There are 10 hidden switches. A switch that is on adds its own fixed numbers to the row, and there is some noise. The rows also spread widely along 16 directions, which tell nothing about the answers.
Some rows, each with its switches (1 for on, 0 for off) after it:
[ 14 -26   2 -16  32   0  25 -28   8 -28  26  11   3  11   2  15  -5 -14
  14   9  26   2   2 -14   5  16 -49 -31 -42   0  19]  0 0 0 1 0 0 0 0 0 0
[-10  18  37 -17  29   0  -7   9 -13  -3   9 -13 -24 -44 -22  21  -2   3
  15 -48   2  -1 -28  16  15  -8  15 -12  30  -9   8]  0 1 1 0 0 0 1 0 1 0
[-29  40  15  -3  -5  -6  -5  15   1   6 -12 -25   5   5 -16  17  -8   5
 -12 -16  -8  -2 -16  -5   3  13   4 -10  22   2  15]  0 0 1 1 0 1 0 1 1 0
[-19  35 -20   5  41  -3   3  20  15 -19   0 -27  -8  -5  24 -17  16  22
  38   2  -9  10   4  36 -19 -11  33 -10  23  14 -13]  1 1 1 1 0 1 1 1 1 1
[-39  14   1   5   7 -10  36  23 -19  23   0   2   7 -19   2  11  14   2
   4   6 -19  15 -12   3  -5 -19   5 -15 -22   4  11]  0 0 1 1 0 1 0 1 0 1
[-14  10  27  -7   3 -31  14  -9  -6  13 -10  12  17   5 -25  17 -32 -52
  -2  27  -5  14  17 -30   0   4  -5 -33 -42 -20  36]  0 1 1 0 0 1 0 1 0 0
[-16  39  -3  -9   8 -18  24  29  33  12  30  -3 -13  16  -2   2 -35  10
  34  21   2   6  15 -17   7  -3 -12 -10  -3 -21   8]  1 0 1 1 1 0 1 1 0 0
[-15  11   9   2   8 -19 -25 -12 -10 -17 -41   9  14  -2  -8 -10  26   6
 -11 -12  -5   3   0  -5 -21  -1 -11 -26  -3   2  -2]  1 1 1 1 0 1 0 0 0 0
[ -3  24  51 -10  22  -3 -11  23   2  36  13  -6 -13 -35 -11   5  24  15
  21 -32  -5 -12 -56   6   3 -29   0   6  38 -16  -8]  0 0 1 0 1 1 0 0 1 1
[-26   3  16 -18  34 -11  -1  14  63  31  26  -1 -15  -5 -15 -32  16 -11
   2 -23  27  18  16 -15  26 -11 -30   7   7  -9  15]  1 1 1 0 0 1 1 0 0 1
[ -3  17   9  -8  -3 -22  13  -9   9  47  39  23   3 -10 -20  29  -6 -29
  45 -11   0  10 -10   0  19   7  18   7 -38 -13  -6]  0 1 0 1 0 0 0 1 0 0
[  4 -26 -23   7 -27 -34  12  10  -3 -15  14  35  -5 -10  29  10 -23 -26
   3   0  34 -15 -10  -4  40   2  31   5 -26 -23  12]  0 0 0 0 0 1 0 1 0 0
[-14 -24  -1  20  30 -11  -1  -7   6   5  12 -14   7 -15 -10 -10   3 -24
 -17   0  -8   5   5   8  -2 -10  24 -24 -23   9  23]  0 0 0 0 1 1 0 1 0 1
[-21   0 -31   2 -19  13  -9  30  18 -47  -4 -29  12  22  17 -16 -48 -17
  -4  -7   7  11 -21  -6 -21  -8  -3 -14   2   4  22]  0 0 1 1 0 0 0 1 0 0
[ 12 -40 -40  22  47 -21 -12 -31  29 -74 -10  18  14  22  42 -23  10 -21
  23  11  24  -4  42   5  -6  12  -5 -18 -26  -9  -4]  0 0 0 0 1 0 0 0 0 1
[-26   1 -25   9   9 -12   5  30  13 -11  48 -22 -11 -14   8  10 -32  19
  25 -61   0  18 -12  -6  16  -3  21 -20  25   4 -19]  0 1 1 0 0 0 0 0 1 0
[  4  14  -4 -14 -23  -2  10  22   0  32  29 -14 -16 -18  -7  -5  -6  39
   9 -30  17  11 -28 -22   5  -5  15  -5  -2  23   1]  0 0 1 0 0 0 1 0 0 0
[-26 -36 -47  14 -42  30  10   7  12 -32  11 -18  27  27  15  32 -54 -65
  -9  -2  13  14 -36  -1 -10 -20   5  -5 -57 -15  34]  0 1 1 1 1 0 0 1 1 0
[-36   2  -9   5   6   9  35  21   4  42  25  15 -18 -15  -1   4   1  11
  -5   6 -13   8   5   6  15 -23   3  -3 -37  -7  16]  1 0 0 0 1 0 1 1 1 1
[  9 -11 -12  21  -9 -19   0 -12   7  16  48  15  18   7   6  12   0 -23
   1  34 -18 -11 -21  28  11  11  39  -5 -57 -22 -10]  0 1 1 0 0 0 0 1 0 0
[ -2   8 -16   3  24  -2   9  -5   0   3   8   0   0   6   9  -8  -1  16
  48 -17  -7  18   5 -16 -26  -3  -2 -14 -16  13 -22]  0 0 0 0 0 0 1 0 0 1
[ 10  17   8  -6  23 -10 -14  -3  -7 -15 -20   9   2 -11   0 -25  -8   3
  29   8  -7  12   9  -7 -32 -13  13 -27 -12   3   2]  0 1 1 0 0 1 1 1 0 0
[-14  -1 -40  19   3 -23  34 -17 -10 -42  11 -20  22  34  21  43  13   6
 -16  28   1  -6   3   8  11  49   1 -29 -35   9   5]  0 0 1 1 0 1 0 0 0 0
[-28  37 -24   1 -18 -15 -19  37   0 -32  -2 -33  -1  -8  12 -16  34  33
  -5 -31  -2  15 -20  23   5  30  15  -3  26  37   8]  0 0 1 1 0 0 0 0 0 1
[  5 -47 -27  10 -44  14 -19  20  10 -33  50  -8   1   4  15 -13 -56  13
 -52   3   9  -5 -38   2   3 -11  -5 -38 -40 -11  20]  0 1 1 1 0 0 1 0 0 0
[  0 -13 -29   4   7 -26 -11  18  -2 -44   0   3  -5 -30  50 -21  42   7
  28 -42  33   7 -29  23  10  -6  26  -3  16  25  -6]  1 1 1 0 0 1 0 1 1 1
[-22 -13  -5  -8  13  16 -11  -6  36  -3  17   0  -5  -5 -31  -8 -14 -57
  -5 -15  14  20  17  15  15  -7   2   2 -32 -11  39]  1 1 0 1 0 0 0 0 1 0
[ -1  -7 -34  26   6  14  -4  12   6  -5  42  11   7   5  23 -14   5  21
  21   8 -29   0 -28  23 -15 -11  21  -5 -32  -5 -32]  0 0 1 0 0 1 1 1 1 0
[  2 -13 -12 -16  22  15   3 -13  31 -13 -12   0 -13 -16 -10 -23  17 -30
  -7  17  39   4  31  19   9 -14  23  16 -27   3  42]  0 0 1 1 0 0 1 0 0 0
[ -1  -1 -20   3  -5  14 -20 -17  19 -10 -10  -6  13   3  -4   2   6 -34
  13  -9  13   3  -8  22  -9  -6  39  17 -29  -1  14]  0 1 1 1 1 0 0 1 0 0
[  5  24   9  -9  37 -24  -3  -4   1 -36 -15  -1  -3  -2   5   8 -34 -30
  64 -10   6  10  17  -9 -17   2  12 -23  12 -10   5]  0 1 0 0 1 0 0 1 0 0
[-28  13 -35   5  22 -17  18  10  -4 -46 -14   3 -10   1  27   3 -18  12
  47 -35  17   8  32  -1   8   2  22  -9   8  -1  -2]  1 0 1 1 0 0 0 1 0 1

New rows. What belongs after each?
[-28  28 -20  -3  10  10  41   7  19   5  20 -24   3  27  -7  32 -27 -16
  21  21  -5   8   6   4   4  13   4   1 -25  -8  12]  0 0 1 1 0 0 1 1 0 0
[-21  -6 -12  17  -9 -20 -19  15   6 -20  -7  -2  15   0  14 -11  20 -22
  -9 -13  -2   1 -23  11   6   1  12   5  -2  -8   2]  0 0 1 0 0 1 0 0 0 1
[-17  33   0  -2  -8  -9   9  -7 -18  32   4   8  -8   3  -9  28  37  39
  22 -43  -3   0 -18  -4  15  30  -3   7 -10  13 -15]  1 0 0 0 1 0 0 0 0 1
[ 10   8  29 -16  18 -28   4 -34  -5  52 -34  11  12 -25 -20   2  58 -20
   8  -2  20  10  -1 -20  -9 -10  11  -2 -27  21   7]  0 1 1 0 0 1 1 1 0 0
[-35  31 -10 -12 -54  17 -14  50 -11  -1 -28  27 -16 -29   4 -14   4  -9
   4 -14   3  12 -17  29  14 -24  32  35 -11 -16  35]  0 0 1 1 0 0 0 0 1 1
[  6 -33 -13   2   9 -15  27   5  17 -11  37 -28   3  -9  19  10   6 -25
 -11  14  34   4 -15  -1  18  -6   4 -22 -26  11  40]  0 0 1 0 1 0 0 0 1 1
[-31 -10 -14   6  30  -8   5  19  14 -35  33 -14 -11 -19   4  -5 -20 -12
  -7 -12  -1  21  16  21  20   3   1 -36 -12   6  32]  0 1 0 1 0 1 1 1 1 1
[ -7 -21 -11   1 -12 -28 -15  -7  44  22   9  -4  21  13  -2   0 -22 -19
  20 -58  32  19  -9 -57  -4 -19 -14  -7   3  -5 -26]  0 1 1 1 0 0 0 0 0 0
[-41  18  -8   5   3 -27  14  18 -10  -5  -3  25   7  -8  -5   5  17 -17
  31 -20 -18  31  15 -11   7   7 -12  -6 -29  -4   5]  0 0 1 0 0 0 0 0 0 1
[ -9   6 -32   9  15  -8  21   8  19  -2  15 -25   0  -1  13   5  16  -9
  11   3  13   3   4  18  13   5  46   9   2  10   3]  0 0 1 0 0 1 0 0 1 0
[-23 -11  -5   1   3 -10  31  19  22  22  38  -7   9  16  -2  10 -53 -23
  44 -15   3  25 -15 -48 -17 -40 -35 -24 -23 -21  -9]  1 0 1 1 0 0 1 0 0 1
[-19 -24 -12   7   0  -3  18  -3  -6   5  11  17  -4  -1  11   2 -10  15
 -21   0   5  -6  -2  -3   8  -8 -14 -23 -40  -6   9]  1 0 0 1 0 0 1 1 0 1
[-33  41   8  17 -28 -13  -2   0 -16  39  18  17  21  24 -36  21 -28 -16
  -2  30 -58  12   8   3  -3  29   6 -17 -66 -21  12]  0 0 0 1 0 0 0 1 0 1
[-36 -11   6 -10  -1   1   4   2  50  18  -8 -30  29  31  -5   9   4 -42
 -15 -24  27  23 -29 -39  -7 -11 -61   0  -6  -1  14]  0 1 1 1 0 1 1 0 0 1
[-55  -1 -31  10  11  11  23  10   3  -3 -15   6   6  16  20   4  22  14
 -11  -7 -18  16  -1   2 -12  -4 -36 -11 -32   6  -1]  1 1 0 0 1 0 1 1 0 1
[-21  37  15   3  42 -53  16   3  -8   1 -18  25   2  -4  14   0  17  20
  33  14 -24  -1  23  -7 -10   4  -8 -31  11 -17 -29]  1 1 1 0 0 0 0 1 0 0
[-16 -13 -39  28 -14  -3   2  32  23 -14  49 -29   5  24  30 -33 -45  34
 -43  26 -17  -3  -2   2  -4   9  11 -37 -19   6   6]  0 0 1 0 0 0 0 1 0 1
[-37   3 -32  20   4  -5  -5   1 -12 -24 -47 -22   9   2  22   2  -4  17
  -6 -41  -3   2  10   3 -18  -6  40  -9  21   9 -19]  0 1 1 0 0 0 0 0 0 1
[ -3  16   5 -13  35   5   5   3  56  -2  16 -11 -10  16   2 -18 -23  -8
  22  20  24  -4  31   0   7  -4  -5   3   0 -21  25]  0 0 1 1 1 0 0 1 0 1
[  3 -18  21   2  15 -17  -2  -6 -26 -12 -25  -1  20 -21  18   5  26 -23
   0   5  -1  -3 -46   5 -27 -26  -3 -26  -9  -3   2]  0 1 1 0 0 1 0 0 0 1
[ -5 -13  -9  -9   4  -9   5  -2 -12 -15 -31  -7  -3 -23   7  -6  16 -15
 -13 -10  23  13  -7  -3  -8 -10  15 -17  -9  25  25]  0 1 0 0 0 1 1 0 0 0
[-11 -40 -27   3 -21  -2   8  29   9 -21  10  10  -1 -10  39  -4 -36 -23
   4 -31  27   1 -40 -17   6 -32  -4  -2  -2 -10   3]  0 0 0 0 0 0 0 1 1 0
[ -9  -7  16  10  24  -5 -41  12  12 -24 -17   3   8 -17   3 -33  14 -26
   7 -13 -13  -4 -25  20 -19 -29   3   1  13 -22  -7]  0 0 1 0 0 0 1 0 0 1
[-36  26  25 -21  19  14  25  29  24  75 -18  -7  -4 -32 -17 -10  -6 -18
  28 -13  -6  20 -17 -14 -29 -71   6  16  18 -10  -5]  0 1 1 1 0 0 0 1 0 0
[ -3  37  10  -2  11  -4 -14 -15  14  30 -18 -16  11  24 -10   8   3   8
  30 -19  -8 -12 -25  -7 -29  -1   6  11  27  -6 -41]  1 0 0 1 0 0 0 0 0 0
[-42  19 -34  11  -8 -31   2  37  18   3  -1   7  24  -1  20  -7  48  -6
  50 -26 -14  49 -19 -14 -20 -18 -23   1 -14  13 -25]  0 1 1 1 1 1 1 0 0 1
[-29 -28   0  13 -20  -9  -3  23  17  -1  13  -2   9  13  11  -2 -33  -5
 -42 -10   4  -8 -28 -26  12 -16 -27 -17  -8 -30   7]  0 0 1 0 0 1 1 0 0 1
[-17  -6   5   2   5 -16 -10   8   4 -31  -2   9  11   4 -12   1 -49 -72
  14   5 -10  19   5  -8  -6  -7   1 -22 -24 -31  26]  0 1 0 0 0 1 0 0 0 0
[-36  -1 -23  19  12 -40   8  11 -27 -54 -43  -1   9 -17  16  -7  -2 -27
  -1  -5   0  18  37   0   0   3  36 -32  -9  12  31]  0 0 1 0 0 1 0 1 0 1
[ -9  19  25 -15  10   5   8   1 -15  20 -14  35  -6 -22 -13  -6  24  -1
   4  14 -14  -3  -9  11   0  -8  -4   4 -29 -13  15]  0 0 1 0 0 0 0 1 0 0
[-19 -30  -5  14   0  -6  -7   7   5 -36  -4  -1  16  -1   2   6 -13 -24
 -31  11  -4  -3 -18  -3 -10 -19 -24 -29 -25 -22  20]  0 0 1 1 1 0 1 0 0 0
[-28 -51  -9  30 -12 -45  23  14  15  20  18 -33  35   4   3  10 -34 -56
 -53  10   2   5 -30 -45  -3 -34  -3 -42 -21  -5  14]  0 0 1 0 0 1 1 1 0 0
[-26  15   8 -10  22  -1  23  23   9  -2  21   3   3 -10   4  16   6 -46
  57 -14  -3  23 -29  14   6 -13  -6  12  -8 -19   3]  0 1 1 0 0 1 0 0 0 1
[-15  -7 -31  -7   9  14  13   0  20 -46   1 -23  -7  19  26   7 -15   8
  -3 -22  36  -4   3   6  15  24 -10  -2   6   9  17]  0 0 0 1 0 0 0 0 0 1
[ -8  24   6 -13 -23 -39  -7  18   9 -30 -27  12  11   6  14   8 -29 -49
  38   3  34  15   6 -20   8   0   3  -5  -9 -22  38]  0 1 1 1 1 1 0 1 0 1
[ 20  34  39 -18  27  -9 -17 -12  12 -31  -2 -10  11  22  -1   5  23  -5
   5  46  -3 -22 -35  20 -13  30 -47 -15   3 -19   8]  0 0 1 1 0 0 1 0 0 0
[  9  -2 -29   5   9 -18  -5  -6   4 -23   1   2   7  11  30 -27  -8  14
  22   2  10  16  18  -9 -17  15  12 -30 -24  25  -1]  0 1 0 0 0 1 0 1 0 1
[ -7   6 -11  -3  16   1  -4 -10  34  15  22 -32   9  22   0 -13   0  26
   9 -29  14  13  -5 -17 -14  11 -16 -20  -5  26  -8]  1 1 1 1 0 0 0 1 0 1
[ -5  -5  10 -19   4 -16  35  16  20  26  20   0 -10 -21  25  10  31  15
  -4  -5  43  -7 -23  -5  30 -13 -21   1   7   1  10]  0 0 1 1 0 0 0 0 1 1
[ -9 -37  -5   3 -11 -26  -5  19  -5 -14  -3 -15  -5 -39  27  -3  -5   7
 -43 -41  32 -10 -36  -4  17 -24  21 -26  26  12  12]  0 1 1 0 0 0 0 1 1 0
[ -8 -20 -18  14  37 -22 -17  -8  -2 -58   0 -15   3 -14  11  -5  -1 -17
   0 -24  -1   4   5  22  -3  12  23 -32   9  10  -2]  0 1 0 0 0 0 0 0 0 0
